The rows come from 4 hidden closed curves, with some noise, and rows from the same curve form a group. Each curve winds through 8 dimensions. The rows are also pushed far along 5 directions, which tell nothing about the answers.
In the rows, zero is written as 128.
Some rows, each with its group after it:
[ 74 138 131 164 198  58 142 151 118 139 117 144 220 121 118  76 159 107]	Sarod
[170 159 105 108  99 188 138  95 157 103  99 112  61  92 114 173 117 138]	daroz
[113 153 130 143 157 129 112 101 111 162 105 156 148  83 110  83 143 162]	rima
[116 158 124 147  89 134 113  84  98 153  91 148 103  99 122 111 138 190]	totil
[144 126 110 118 105 194 103  91 135 145 120 135  81 105 130 133 135 168]	Sarod
[124 145 120  69 118 145 113 106 110 120 172 138 107  80  99 124 139 134]	daroz
[112  77 178 103 136 126  95 161 115 170 204 154  92 141 123 150 133 118]	totil
[215  90  88 126 112  93 157 133 107  99 130  98 139 122 164 159 171  77]	rima
[ 52 164 144 153 151 128 100 120 106 125 122 154 162 119 105 112 112 157]	daroz
[139 132 124  88 129 145 140 114 118 117 139 130 117  78 147 119 132 128]	totil
[122 103 148 176 132  68 108 130  64 172 119 158 164 118 142  90 176 145]	totil
[129 131  93 114 101 134 107  56  94 142 121 153 149  88 127 140 124 120]	Sarod
[158  92 142 164 151 112  99 147 100 155 148 116 141 160 146 129 141 133]	rima
[155 113 113 118 125 132 148 142 144  86 128 103 133 181 162 126 118 118]	rima
[168 112 108 105 130 106 162 144 152 106 140  94 100 141 143 159 160  92]	Sarod
[184  96 111  50 133 152 121 122 117 134 187 110  89 109 144 147 132 110]	Sarod
[131 118 158 195  99  94 127 133 118 139  91 108 139 194 164 107 101 138]	Sarod
[105 167  89 126 179 162 174 142 163  69  86 144 181  73 123 122 140 116]	daroz
[176 121  84 152  66  73 142 112 107 101  74 108 146 152 136 126 155 107]	rima
[ 91 121 134 163 146  82 125 120 108 153 127 166 182  95 115 123 158 100]	totil
[100 127 114 124 152 118  99  89  87 178 125 159 165  55 123 110 147 119]	totil
[122 129 135 164 110  84  94  63  54 197  80 165 143 114 141 103 118 155]	Sarod
[133 106 140  95 133 129 161 170 164 105 172 111  98 100 140 161 156  81]	Sarod
[146 103 161 147 145 132 110 178 125 124 159  94 112 171 132 138 116 127]	daroz
[154 110 135 149  94 101 116 145 136 116 124 100  99 201 128 146 126 118]	rima
[120 132 117 165 113  91 119 120 105 133  71 136 136 196 114 125 108 148]	totil
[115 117 148 115 177  98 161 190 151 106 165 115 143 171 114 125 122 101]	Sarod
[129  78 160 124 153  89 110 157 130 162 191 122 143 200 126 124 120  98]	daroz
[138 153 102 189  75 130 132  86 114 142  85 125 157  89 108 113 133 156]	totil
[152 124 138 129 102 167 135 121 152 139 139 131  77 113 123 164 127 136]	totil
[157 162  97 176 115 160 125 119 146  67  69 100 141 140 117 138 115 143]	rima
[115 151 121 137 116  93 117  63  92 166  89 154 157  89 134  96 128 134]	Sarod
[176 114 101 109  73 140 115 115 108 103 162  94 111 132 122 152 125 120]	daroz
[104 146 171 141 175 155 151 182 176 117 136 110 124 211 124  85  78 175]	daroz
[112 175 106 122 152 166 122  88 108 121 104 166 128  50 112 126 145 173]	rima
[105  96 184 176 131 110  99 177 122 159 137 113 136 198 147  97  97 137]	rima
[137 168  97 152 120 154 135 122 129  85  83 120 138  89  99 135 133 142]	daroz
[108 147 125 156 154 101 132 113 106 148  66 167 143 126 117 105 134 152]	totil
[ 80 127 174  96 174 106 137 148 124 135 171 132 132 104 161 108 129 114]	totil
[138 121 140  61 152 174 102 151 145 123 200 119  75  85  94 150 143 115]	daroz
[144 174  69 116 107 182 145  64 141 116  83 118 138  32 119 129 123 137]	totil
[182  75 145 126  95 133  84 111  90 185 169  98 106 148 160 126 106 126]	totil
[113  83 122 134 131  98 112 122  67 152 157 151 188 108 164 123 146 106]	rima
[116 145 126 179 143 106 169 156 146 107 113 117 180  99 124 107 154 121]	totil
[108 163  93 184 134 136 160 121 148  86  62 120 162 133 130 135 133 144]	Sarod
[152  72 123 141 120  52  94 118  54 169 161 133 194 128 151  86 174 100]	totil
[118 114  92 116 133  98 144 104 102 120 108 168 176  94 148 139 157  92]	daroz
[156 138 126 195  67 121 141 108 131 111  61  96 128 177 163 124 102 146]	Sarod
[ 78 149 161  97 164 158 121 103 141 171 148 170 101  95 105 124  97 146]	Sarod
[112 143 158 142 138 141 145 142 176 133 130 117 108 212 117 118  78 156]	daroz
[149 114 113  95 159 144 158 137 170 129 171 108 142  82 127 142 141  77]	daroz
[105 100 131 134 148 102 143 160 123 125 153 119 174 114 160 121 146  91]	rima
[ 80 135 182  62 167 130 140 157 145 146 183 166  75 135 122 111 126 153]	rima
[140 113 129 151 131 164 106 109 117 158  99 149 119 149 150 137 102 154]	daroz
[151 147  94 145  85  90 163 100 109  78  91 108 153 136 139 144 126 110]	daroz
[132 178  92 154  98 166 163  88 157  70  61 101 126 149 146 162  81 147]	Sarod
[ 81 141 173 113 136 195 105 128 141 158 143 151  94 130 127 101  74 186]	rima
[ 95 136 162 119 146 143 157 155 177 128 149 135 118 160 110 128  93 125]	rima
[160 144  94 142  76 126 110  67  99 143  91 128 129 159 113 124 101 164]	Sarod
[164  89 149 146  93 163 104 159 141 124 147  86  97 196 152 140  85 132]	rima

New rows. What belongs after each?
[148 131 131 110  86 189  97  76 127 148 143 113  54 123 142 181  91 149]	daroz
[163 128  92 156 115 117 144 108 108 121  87 122 175 142 142 100 122 140]	daroz
[125 184 105 107 131 148 186 103 158  93  81 130 123  42 132 121 139 126]	Sarod
[ 98 155 168 114 143 202 147 167 189 122 152 119  86 127 110 109  88 172]	Sarod
[ 86 131 141  86 177  93 172 176 147  87 153 145 162 144 135  95 142 104]	rima
[112 149 132 100 166 141 150 146 161 119 116 144 101 135 104 122 122 140]	totil
[ 94 110 167 146 127 114  83 133  88 163 129 154 109 207 143 114 102 180]	daroz
[152 138 102 205 113 107  96  96  88 137  63 128 180 137 121  99 135 152]	rima
[123 168 113  84 120 190 131  65 147 136 122 136  78  78 128 161  95 149]	Sarod
[ 83 118 185  97 174 122 168 205 202 104 194 112 102 144 134 134 132  84]	Sarod
[157 138 127  97 119 192 110  98 147 143 116 136  65 153 132 131  98 174]	daroz
[106 103 150 118 143  72 117 158 100 136 169 128 156 159 138  93 149 118]	totil
[189 127  78 131  76 175 100  61  97 159  71 146  84  99 123 152 130 167]	totil
[ 86 155 115 169 124 125 102  93  89 150  78 147 176 121 116  93  98 167]	totil
[ 71 139 145  82 151 123 106  96  94 164 135 191 116  97 136 105 136 159]	daroz
[201  98  80 170  91  91 119  90  99 140  92 106 152 131 143 163 155  85]	daroz
[ 91 163 116  97 117 144  95  59 106 182 103 186 104  81  79 107 117 173]	totil
[118 112 149 118 132 134 116 145 139 109 176 102 109 163 140 171 112 100]	daroz
[ 87 164 146 146 132 136 136 119 130 146 110 147 116  92 120 104 137 177]	totil
[184  76 146 160  58 129  91 114 104 191 174  97  99 154 129 139 118 133]	totil
[146 103  97 131  97 144 106  78  84 165 107 163 140 102 146 141 128 139]	daroz
[117 136 145 102 119 135 136 110 126 152 153 166 105  56 104 126 150 131]	totil
[144 138 143 171 107 154 122 151 163 104 102  99  77 207 107 171  94 146]	daroz
[142 139 142 128 130 139 188 181 188  85 153  99 121 125 114 130 133 110]	totil
[ 75 101 150 161 160  97  88 134  84 169 131 168 165 145 134  90 150 145]	Sarod
[185  99  80 197  59 147 103  88  93 131  63 120 124 156 142 148 142 160]	Sarod
[ 99 116 170 173 158 115 105 186 114 114 132 107 133 220 157 120 106 159]	daroz
[116 113 138 159 122 120  90 121  73 174 124 172 142 107 118  99 157 172]	totil
[121 116 129 182 129 107 132 139 123 127 111 145 164 147 119 139 137 118]	totil
[129 147 133  75 146 205 158 135 183  92 157 107  66 111 143 174  93 130]	Sarod
[ 84 144 195 132 130 167 138 161 187 141 141 126  57 173 126 130  87 163]	Sarod
[145 138 116  91 145 134 126 109 132 125 129 138 129  68 113 103 147 111]	rima
[161 105 104  98  89 130 143 117 134 121 150 124  99  71 126 167 167  85]	Sarod
[145 154  80  79 148 125 168 113 125  81 117 128 150  77 131 125 148 109]	Sarod
[ 86 122 121 160 131  92  84 113  63 129 135 150 197 107 122 124 146 115]	daroz
[123 114 111  95 148 159 129 131 130 128 146 150 111  66 126 127 172 124]	Sarod
[ 94 131 144 188 118  55 142 137 102 143 122 135 201 124 113  89 144 116]	totil
[ 84 161 145 159 143 140 147 151 134 112 100 132 152 121 126  94 111 165]	Sarod
[ 85 162 135 212 147 127 151 140 151 109  59 150 170 179 101 113  99 161]	totil
[179 131  92  89  99 147 131  83 116 134 133 128 115  61 128 108 163 138]	totil
[129 142 101  85 129 127 136 106 127 122 146 132 136  92 106 131 132 117]	Sarod
[ 97 151 143 130 161 185 142 161 186  99 114 137 101 181 119 143  88 157]	daroz
[ 93 157 122 115 135 130 143  97 142 158 124 164 138  78  95 112 137 138]	rima
[181  96 119 149 121 156 141 163 152  86 143  76 130 183 164 138 120 120]	totil
[ 98 140 105 139 123 141 122 111 107 125 102 166 158 118 121 114 124 160]	daroz
[136 105 128 142  87 104  80  92  84 174 105 145 138 167 137  80 120 155]	rima
[165  59 106 154 116 104 105 141  94 128 146 113 155 153 157 140 173  96]	Sarod
[164  81 149 145 100 152  68 141 107 179 169 120  86 158 106 161 115 137]	daroz
[137  84 133 139 149 140 112 140 116 147 137 139 144 145 156 144 121 116]	daroz
[144  97 127 147  76  95 103 101  73 154 123 128 123 116 162 147 148 117]	Sarod
[137 125 107 165 145 132 133 126 117 127  93 127 169 116 132 116 128 129]	totil
[ 80 147 167  97 168 118 176 163 168  95 172 114 124 140 137 136 103 104]	daroz
[150 114 116  72 160 159  99 125 137 154 187 127 108  55  97 133 168 103]	daroz
[221  89 103 149  97 189 106 128 132 126 117  83  97 181 158 158 102 144]	daroz
[ 90 182 150 112 166 174 140 103 147 154  94 167 110 113 123  73  90 199]	daroz
